The rows are grouped in 3 ways, from coarse to fine. Each group lies inside one group of the grouping before and may be the whole of it. The rows also spread widely along 7 directions, which tell nothing about the answers.
In the rows, zero is written as 100.
Some rows, each with its group in each grouping after it:
 98  96 103 112 105  92 104 113  96 114  85 106  86  87 108  89 103 104 122 102 107  93 105 100  77  97 108  98 102 102  97 118  99 125 101 | Q830 Tamug Q544
117  96 110 106 137  94  99  95 103 101  90 122  93  89 119  99  88 116 106 150 121  92 138 104  60  89 110 109 105 118  83 102 125  83  99 | Q513 naku Q413
115  90 113  71 104  86 136 113 129 119 110 103 133  88  89  96 105  69 149 119  89  44 119 115  73 103 126  79 104  94 112  84 133  82 103 | Q276 gepak Q291
 97 127  67  80 111  89  95 115 111  77 122  64 125  99 114  82  80 113  95 150 110  89 113 101  89 107  80 123 109  91  51  87  95  69 101 | Q910 gos Q377
 54 151 101  65  67 114 134 140 129 140 115  80 124  61  88  87 134  86 127 102 112  29 108 120 108 119  93  92  82 131  84 141  93  80  98 | Q910 gos Q864
 94 105  90  70  43  94 121 103 126 100 135  70 132 109  81 105 108  74  86  64  60 101  67  86 132 114  99 107 102  78 116  84  73  82 106 | Q276 Puso Q753
 58 110  69  81  61 100  98 108  91  84  97  44  99 101 100  90  89  98  96  65  90  89  63  86 116 103  94 104 104  80  86 123  77 114 108 | Q830 pefa Q943
 81 147  78  84  76  86 118 151 148 149 118 103 102  52  96  76 142 118 135 132 111  70 117 114 109 110  76 128  81 156  92 115  83  56 107 | Q513 fasa Q710
119  99 110  93  71  96 112  84 125 106 129 118 117 105  88 114 107  94  80  99  86 113  98  88 100 109 108 107 100 100 112  78 100  68 107 | Q513 naku Q126
 90 114  92  93  94 103 104  98 109  92 103  95  99 103 102  94  81 108  65 122 113 119 109 107  80 109  88 109  97  93  82  98  95  85 101 | Q830 Tamug Q518
123  84 134 125 141 107  97  79  94  93  90 142  78 105 104 100  85 118  68 127 131 138 134 110  51 102 108 103  94  98 103  98 116 110  95 | Q830 mamib Q8
133  89 116 114 137  99  95  84 100  93 104 124  97 107 111  95  93 110  90 129 118 118 127 109  78 105 106 106 101  91 101  79 110 100  91 | Q910 gos Q816
 86  90  98  75  70 111 112  93 107  94 102  72 115 111  81 101 107  76 105  67  76  69  81 103 132 112 107  86  98  74 120  90 100 101  98 | Q910 dise Q184
134  72  98 128 123  80  81  86  84  77 105 112  87 116 109  96  82 119  88 108 100 150  98  81  75 100 103 123 113  79  98  79  90 124 109 | Q830 mamib Q850
123  86  80  80 111  91  98  95 121  84 119  90 130 116  93  92  89  88 109 135  84  86 113 114 109 111 103  97 107  70 106  48 122  74  96 | Q910 naro Q914
 95 103  92  97  99 103  99  91 102  89  98  93  93 108 100  94  85 106  69 106 115 124 102 105  92 105  90 108  97  85  99  94  96  95  96 | Q830 pefa Q776
 97 100 108  99 100 110 106  91 100 103 100 104  97 100  99 100 104  99  94  95 102  98 104 103 110 104 107  99  95  95 108 108  96 114  95 | Q910 naro Q175
117  92  78  81 105  69 124 135 134 129 104  94 119  80  96  79 119  87 169 125  90  58 115 116  99 102 108 106 103 105 116  78 109  86  98 | Q276 gepak Q168
 95  99 104  92  80  97 114 100  98  95 110  85 104 101 103 102  92 100  91  77  85 108  85  80 103  91 108 106 105  91  96 114  81 111 109 | Q276 dosup Q73
121  87 102 118 117  83  94 104  97  98 105 113  93  98 104  90  98 112 107 113 107 121 105  93  74 101 104 115 104  97  99  94  96 116 107 | Q830 mamib Q850
123  89  99  83 109  91  98  80 115  74 115  94 125 114 102 105  66  99  86 137  85  98 113  98  74 104 105  96 110  80  85  59 127  54 112 | Q513 fasa Q710
 90  83 147  79 115 133 129  79 105 107  75 115 107 101  82 109  99  66 106  94 106  41 127 131  85 109 130  50  89  86 127 104 148 100  84 | Q910 dise Q184
 66 106 146  71  86 140 120  56  94  79  90  91 114 108  97 132  63  83  45  85 102  68 108  94  66 100 129  61  99  93  80 136 130  80 103 | Q513 naku Q413
100  81  70  96 105  88  86 107 105  91  90  77  93 105  94  85  96 101 112 106  95 106  96 110 105 108  96 110  99  79 113  77  98 103  98 | Q830 mamib Q8
122 106  92 100 122  87  98 106 111  91 122 106 116 102 110  87  94 113 106 147 104  99 120 102  88 102  96 118 109  98  77  81 107  89 101 | Q910 naro Q914
 91  98  93 102 102 102  85  85  76  69 100  71  98 114 115  99  79 114  86  89  91 106  84  78 106  93 105 111 113  80  72 117  84 129 105 | Q910 naro Q914
 49 105  91  70  98 131  99  93  96  90  67  58  95  98  97  98  92  89  95  84 103  59 101 121 125 103 108  78  89  88 102 128 108 113  86 | Q910 naro Q914
116 138  68  99  75  74 106 140 133 123 151  98 122  82 101  75 137 120 115 129 104 111 100  94 121 119  69 149  99 123  83  84  60  74 107 | Q910 gos Q864
126 110  88 113 124  79  94 114 105 100 118 108 102  92 117  82 105 123 115 140 117 111 118  96  86 102  91 131 107 106  77  90  90  99 100 | Q910 gos Q377

New rows. What belongs after each?
117  95 115 107  64  95 108  88 115 117 124 121 103  99  91 115 120  98  92  74  83 116  85  78 109 104 113 111  99 107 121  96  86  94 108 | Q513 naku Q126
103  91  64  90 117  95  93 116 122 105  80  89  90  97  94  75 119 102 123 125 107  92 120 133 135 109  84 119  90  96 128  65 102  90  81 | Q910 dise Q184
 84 113  86  74  84  94 119 114 113  96 105  67 112  92 102  93  96  97 105  98  96  82  96  98  97 100 101 110 102 100  85 112  88  95 105 | Q276 gepak Q291
113  78 101  84  88 117  94  62 129  93  93 110  95 119  79 113  95  91  56  88  88 133 105 119 126 117 100  91  82  78 153  50 111  62  94 | Q513 fasa Q710
 62 118 116  89  49 102 124 117  95 115 118  75 115  82  87 101 110  86 117  53  83  60  66  74  89 107 115  88 100 104  83 151  80 124 120 | Q830 mamib Q850
113  90 102 104 110  89  90  87  90  81 101  94  98 102 115 102  78 116 102 108  90 102 100  79  78  91 108 107 113  94  79  98 103  97 116 | Q513 fasa Q710
 70 134  80  87  96 118 103 120 135 124  92 101  85  80  92  81 131 114  84 121 128 104 125 139 136 115  76 120  71 128 115 108  83  84  79 | Q910 naro Q914
124 111  69 100  71  71 107 125 137 117 139 111 115  97  89  81 117 107 101 127  92 133  96 101 109 119  75 135 100 100 108  57  78  71 107 | Q830 Tamug Q518
107 102  87  76  85  88 117 112 125 100 123  87 124 101  93  95  97  92  98 110  84 103 100 100 105 101  99 110 102  89 103  77  95  74 104 | Q276 dosup Q73
119  64  82 101  89  67  90  96  71  70 111  55 114 120 115 101  80  89 136  62  48  94  55  53 106  84 121 111 135  56  91  93  81 142 116 | Q276 Puso Q753
 74 120 107  90 107 125 103  95 104 102  85  91  89  93 104  97 102 108  72 103 128  98 118 119 104 111  95 100  85 106  95 123  92 101  88 | Q910 gos Q864
121  68 140 117 141 124  86  39  87  76  69 139  70 121 113 124  68 112  37 111 124 145 133 104  69  92 122  92  97  89 117  93 125 102  89 | Q513 naku Q413
134  75 116 114 144  98 102  93 106 107  84 135  84 101 101  89 111 103 119 129 117  99 135 123  91 100 107 104  96  97 126  74 122 108  84 | Q910 dise Q184
 92  84 107  91  99 111 100  88 113 114  74 104  82  91  92 104 108  93 111  85  95  85 107 117 112 103 113  83  84 101 137  96 116  94  96 | Q513 fasa Q710
 85  88  74  88 127  92  89 114  94  84  77  66  98  96 105  81  79 101 130 126 104  71 112 115  78  99 103  98 104  84  86 100 118 106  99 | Q830 mamib Q8
102 112 110  91  95  96 125 111 124 117 106 109 100  84  99  95 113 102 101 107 112  99 116 107  88 102 103 113  93 116 103 110  91  94 101 | Q276 gepak Q291
 97 121  72  89  85  85  99 121 112 100 123  72 117  92 104  83 111 105 118 109  96  88  90  92 115 109  87 123 104  99  83  95  78  93 104 | Q910 gos Q377
 46 110 115  55  99 155 123  88 131 121  58  95  96  88  73 104 109  66  77  99 122  51 136 165 123 119 109  52  61  98 145 112 136  76  67 | Q910 naro Q175
 98 111 126 105  77  91 129 117 104 131 118 120 107  79  97  96 113  93 126  92  99  74  96  89  68 105 113  92 102 111  90 129  99 116 113 | Q830 Tamug Q518
127 108 104 134 108  86  92 102 110 122 108 144  70  85 115  97 126 138  90 118 122 151 116  88  94  94  92 148  95 139 102 106  73 102 101 | Q513 naku Q126
100  88 112  93  88 107 103  79 104 100  95 104  99 102  99 113  96  96  89  87  93  96 100  93  99  99 117  95  99  97 113 103 106  93 103 | Q513 naku Q413
 70  83  86  92 103 101  87 101  85 103  54  65  73  85 108  95 100 101 145  70  88  58  88 100 114  86 116  88  99 100 111 129 104 128 103 | Q513 fasa Q710
 86 112  76 107 126  92  89 121  84  86  82  73  82  88 124  75  97 129 121 125 119  85 111  99  96  89  85 132 108 112  63 124  85 121  97 | Q910 dise Q184
 83  92 132  91  79 126 112  74 104  98  96 106  99 109  78 114  94  81  57  65 100 111  94 106  92 116 115  76  85  82 126 108 104 105  98 | Q830 mamib Q850
 93  93 113  94 105 117 101  80  94  95  90  90  97 107  99 104  96  92  88  81 103  93  99 106 105 108 113  88  96  84 110 106 100 113  93 | Q910 gos Q816
154  76  92 128 128  65  87 104 107 114 108 138  87  92 116  92 116 121 138 134 100 120 118  90  86  90 108 133 111 114 110  71 104 102 103 | Q513 naku Q126
 98 101 105  79  96 102 125 112 138 129  98 109 107  87  86  95 120  78 110 109 100  84 121 131 109 110 104  94  84 103 137  86 109  79  84 | Q276 Puso Q753
113  89 109 100  95  92 107  92 103  95 109 100 103 107 104 104  95  95  88  90  88 119  95  91  99  99 107 110 104  86 111  92  87 107  99 | Q276 Puso Q753
112  72  90  94 121  96  97  94 106  96  79  96  85 106 101  95  93  99 103 101  95 120 110 114 112  91 108 103  96  81 132  77 105 106  89 | Q276 dosup Q73
 59 142  30  86  65  82  86 145 108  98 116  36 103  83 111  69 119 129 121 100  92  91  71  86 151 101  65 151 102 117  62 127  42 108 107 | Q910 naro Q914
114 124 142  89  92 122 132  84 132 102 135 141 121 106  85 106 103  98  40 131 120 114 133 114  80 122  90 103  87 108  95  83 108  54  96 | Q910 dise Q184
101  96 111 110 118 107 102  97  96 111  88 117  84  90 108  93 110 108 109 106 114  96 117 109 100  98 109 103  93 106 109 116 101 124  91 | Q910 naro Q175
123 114 100 125 120  76  97 118 104 118 111 130  86  76 124  91 113 135 121 142 121 110 125  85  69  87  97 140 107 141  72 116  90  98 107 | Q513 naku Q126
 75 133  48  61  40  96 104 118 148 106 128  61 122  95  83  94 117 102  75 105  86 107  83 102 149 118  70 133  89 111 102  78  67  39 103 | Q513 naku Q413
 97 102  87  95 134  99  98 110 112  96  79  99  93  93 111  84  79 108  96 156 126  98 139 129  63 101  94  98  96  97  85  91 123  84  90 | Q830 Tamug Q544
 73 101  82  91 118 123  81  82  92  79  66  66  75 108 109  93  85 111  66  96 121 113 108 121 120 106  92 105  89  86 104 107  89 108  81 | Q910 gos Q816
 84 106  95  87  70 100 113 105 108 103 106  83 105  99  91  95 101  89  97  82  96  93  85  99 102 108 101  94  98  87 104 106  97 102 103 | Q830 pefa Q943
109  84 114 123 108  97 101  97  90 118  85 123  70  95 104  93 113 104 113  82 115 114  99  99  92  97 109 102  96  98 125 112  97 137  95 | Q830 pefa Q776
103 101 107  96  89  98 110 102 115 104 117 105 110  99  87  97 100  95  88 104 100 107 102 100  83 114 101 101  95  94 104  92 100  90 106 | Q830 mamib Q850
 79  78  76  99 106 100  71  79  66  66  63  53  77 111 122 105  71 115  98  80  90  96  82  76 106  80 113 108 115  83  82 123  92 129 105 | Q513 naku Q413
 93 112  76  94 102 105  88  92 102  78 105  81  97 110 108  91  88 120  65 117 108 128 104 101 118 105  82 128  98  90  85  93  80  95  95 | Q910 naro Q175
141 107 120 107  77  68 128 116 109 116 168 126 146  93 100  97 115  95 138 113  72  77  90  65  79 104 114 112 121 102  75  93  95 101 124 | Q910 naro Q175
 92  97 124 106  89 116 108  89  95 118  91 109  86  92  94 105 121  92 103  58 103  94  91  99 117 108 115  90  87  97 127 123  89 133  93 | Q910 gos Q377
111 101 108  97 138  94 111  99 102  87  91 102  95  96 120  93  78 114  94 139 123 104 134 105  57  89 107 113 107 104  75 107 108  98 100 | Q276 gepak Q291
 63 127 133  86  81 128 127  96  97  99 103  93 105  92  96 104 100  97  76  84 113  67 103  97  90 106 103  91  93 110  74 147  94 105 101 | Q910 dise Q184
 78 136  95  83  92 108 116 122 126 124 111  93 107  77  96  85 122 102 103 118 121  76 117 121 105 116  87 108  84 122  92 114  89  77  92 | Q910 gos Q816
 91  91 143  84  82 103 143 102 105 127  96 104 114  83  91 110 110  68 141  63  85  39  95  94  79  97 141  65 102 100 113 136 114 122 107 | Q276 gepak Q168
126 101 116 125  98  73 109 124 113 144 113 141  86  66 107  90 140 118 158 103  97  92 106  85  90  96 109 119  98 137 112 112  92 111 115 | Q513 fasa Q710
123  92 101 110  99  79 104 110 104 108 113 107  98  96 109  94 111 104 114  98  88 116  95  85 100  96 104 124 109  98 108  95  79 115 101 | Q276 Puso Q753
142  68  99 127  99  77  91  80  91  85 105 109  82 120 110 102  97 120  85  72  88 169  81  69 110  94 105 136 112  82 118  81  60 133 107 | Q276 gepak Q168
110 109 128 106 114  93 104  89  87  81 116 108 107  94 123 106  69 121  91 124 103  92 112  71  43  88 112 104 116 110  46 125 109  92 123 | Q513 fasa Q710
 68 105  98  87  76 103 109 106  91  99  91  63  96  93 106 101  98  93 102  61  86  83  78  86 113  93 108 102 103  94  96 138  76 126 100 | Q276 Puso Q753
127 103 103 125 120  85  99  98 101  96 102 122  72  97 120  93 102 137  75 113 125 161 114  88  84  91  91 148 101 116  93 106  66 118 101 | Q276 gepak Q291
 79 100 104  56  89 117 116  83 119  90  96  77 130 103  90 114  76  73  89 114  89  48 112 112  86 104 118  69 100  87  95  93 139  55 100 | Q513 naku Q413
153  70  80 112 138  65  84  94  86  70 119  99 117 119 121  87  75 111 129 147  85 104 109  84  80  91 109 121 128  68  78  56 114 109 107 | Q910 naro Q175
138  78 117 127 136  83 103 103 101 122  90 151  79  91 108  89 104 108 126 133 118 115 131 114  61  99 111 103 100 103 117  86 119 118  96 | Q830 Tamug Q518
110 112  95  86  93  82 117 112 111  93 132  94 134 101 103  92  74  95 104 140  94  81 109  93  55 107  99 101 117  88  60  87 115  74 115 | Q830 Tamug Q518
 84  94  79  73  72 107 107 103 123 106  93  74  97 103  84  98 108  88  88  72  84 113  87 112 143 105  97 104  86  86 137  87  82  92  93 | Q276 dosup Q73
 92 120 101  83  78  93 132 120 126 120 114  94 114  83  96  94 113  96 111 101 101  83 104 100  95 105 101 110  97 117  94 114  84  86 104 | Q276 gepak Q168
 73  97  83  84  75 104  97  95  94  84  91  55  95 109 103 102  91  95  81  59  80 110  72  87 129  98 100 111 102  79 106 113  68 117  98 | Q276 Puso Q753
 92  90  88  95  99 113  83  72 101  82  81  89  82 113 103 112  85 109  60  95 103 126 102 102 113  99 102 110  96  92 110  92  95  90  93 | Q513 naku Q126
 95 103 100 114  94 101  87  88  75  75 109  82  93 110 117 100  89 122  80  80  94 119  79  69 107  93 102 120 113  90  71 126  70 137 108 | Q910 naro Q914
 77 126 137  91  87 113 129 107  99 120 114  99 114  79 100 100 112  91 112  88 109  50 103  95  79 108 117  84  97 116  76 147 100 109 104 | Q910 gos Q816
103  98 101  72 111  99 131 126 145 140  94 116 109  77  83  87 123  78 136 129 105  68 137 143 104 104 107  87  81 111 140  79 128  68  85 | Q276 dosup Q73
 92 109  95  91  89 101 116 119 123 131 105 107 104  81  89  89 131  91 131 101  99  72 108 118 124 111 102 101  87 111 123 103  98 102  92 | Q910 naro Q175
109  98 101 101 105 102  92  79  90  75 113  86 106 117 109 101  83 108  72  99 100 120  95  88  97 106 101 111 108  79  84  91  86 104 102 | Q910 gos Q816
 98 105  67 106 115  84  90 131 116 112  92  95  83  83 101  70 114 121 119 134 119 112 117 118  97 107  81 131  91 113 101  93  89  98  95 | Q830 mamib Q8
118  87  69 106 105  79  84 106 115 111  92 104  83  94 107  91 117 117 120 116  98 118 104 100 121  97  95 132  99 111 121  78  90  93  97 | Q513 naku Q413
103 105 102 116 106 100  93  94 103 111  88 119  73  89 113 100 111 126  87 108 120 124 113  95  99  93  98 127  93 127 104 117  85 103  98 | Q513 naku Q413
 55 127  91  84  75 123  99  93 109  98  85  77  84  90 102 107  98 116  55  89 116 105 100 100 114 101  89 114  86 122  88 136  78  84  97 | Q513 naku Q413
 81 110  84  84  95 103 100 103 114 105  89  84  97  88 103  99 101 105 100 115 105  81 110 105 103  98  99 108  96 114  95 110 103  79  98 | Q513 naku Q413
 91  92  97 102 117 101  95  95  83  81  80  82  80 102 119  97  76 118  85  95 106 121 103  91  93  81 105 113 104  93  87 122  87 123 100 | Q276 dosup Q73
110  89  76  80 100  81 104 100 105  74 107  63 116 110 107  94  78  98 106 107  85  98  93  91  93  96 105 116 116  75  86  81  96  94 108 | Q276 gepak Q291
 82  92 126 106  89 134  94  66 105 110  66 120  55  98  92 114 110 111  51  58 113 138 102 111 122 104 104  95  72 109 144 118  87 108  92 | Q513 fasa Q710
 89 112 108  82  74  99 126 113 120 114 115  97 124  90  89  97  99  82 106 106  95  72 101 105  77 113 106  83  98  94  91 104 110  83 107 | Q830 Tamug Q544
121  84 159 107 133 122 109  56  84  86  99 129 103 114 106 115  77  93  69 105 116  99 124 102  56 104 131  72 103  81  95 104 128 110  95 | Q910 gos Q816
112  91 101 108 121  83  97 106  91  87 106  97 104  99 109  90  81 107 115 123 103  96 108  90  59  97 107 106 113  92  76 102 108 111 110 | Q830 mamib Q850
 67 116  72  90 114 112  87  97  95  70  75  67  80 106 113  86  67 120  53 125 134 124 113 116  88 100  78 114  96  91  74 111  96  91  91 | Q830 pefa Q943
 85 146  43  75  87  68 118 167 148 130 118  71 111  61 105  63 132 117 142 148 114  81 115 117 113 104  67 152  94 139  80 102  69  66 100 | Q276 gepak Q291
125  86 119 109  94 102 103  68 103  84 115 123 101 124  96 110  75 100  48 103  99 148 102  95  76 111 103 100 104  71 107  72 102  96 105 | Q830 Tamug Q518
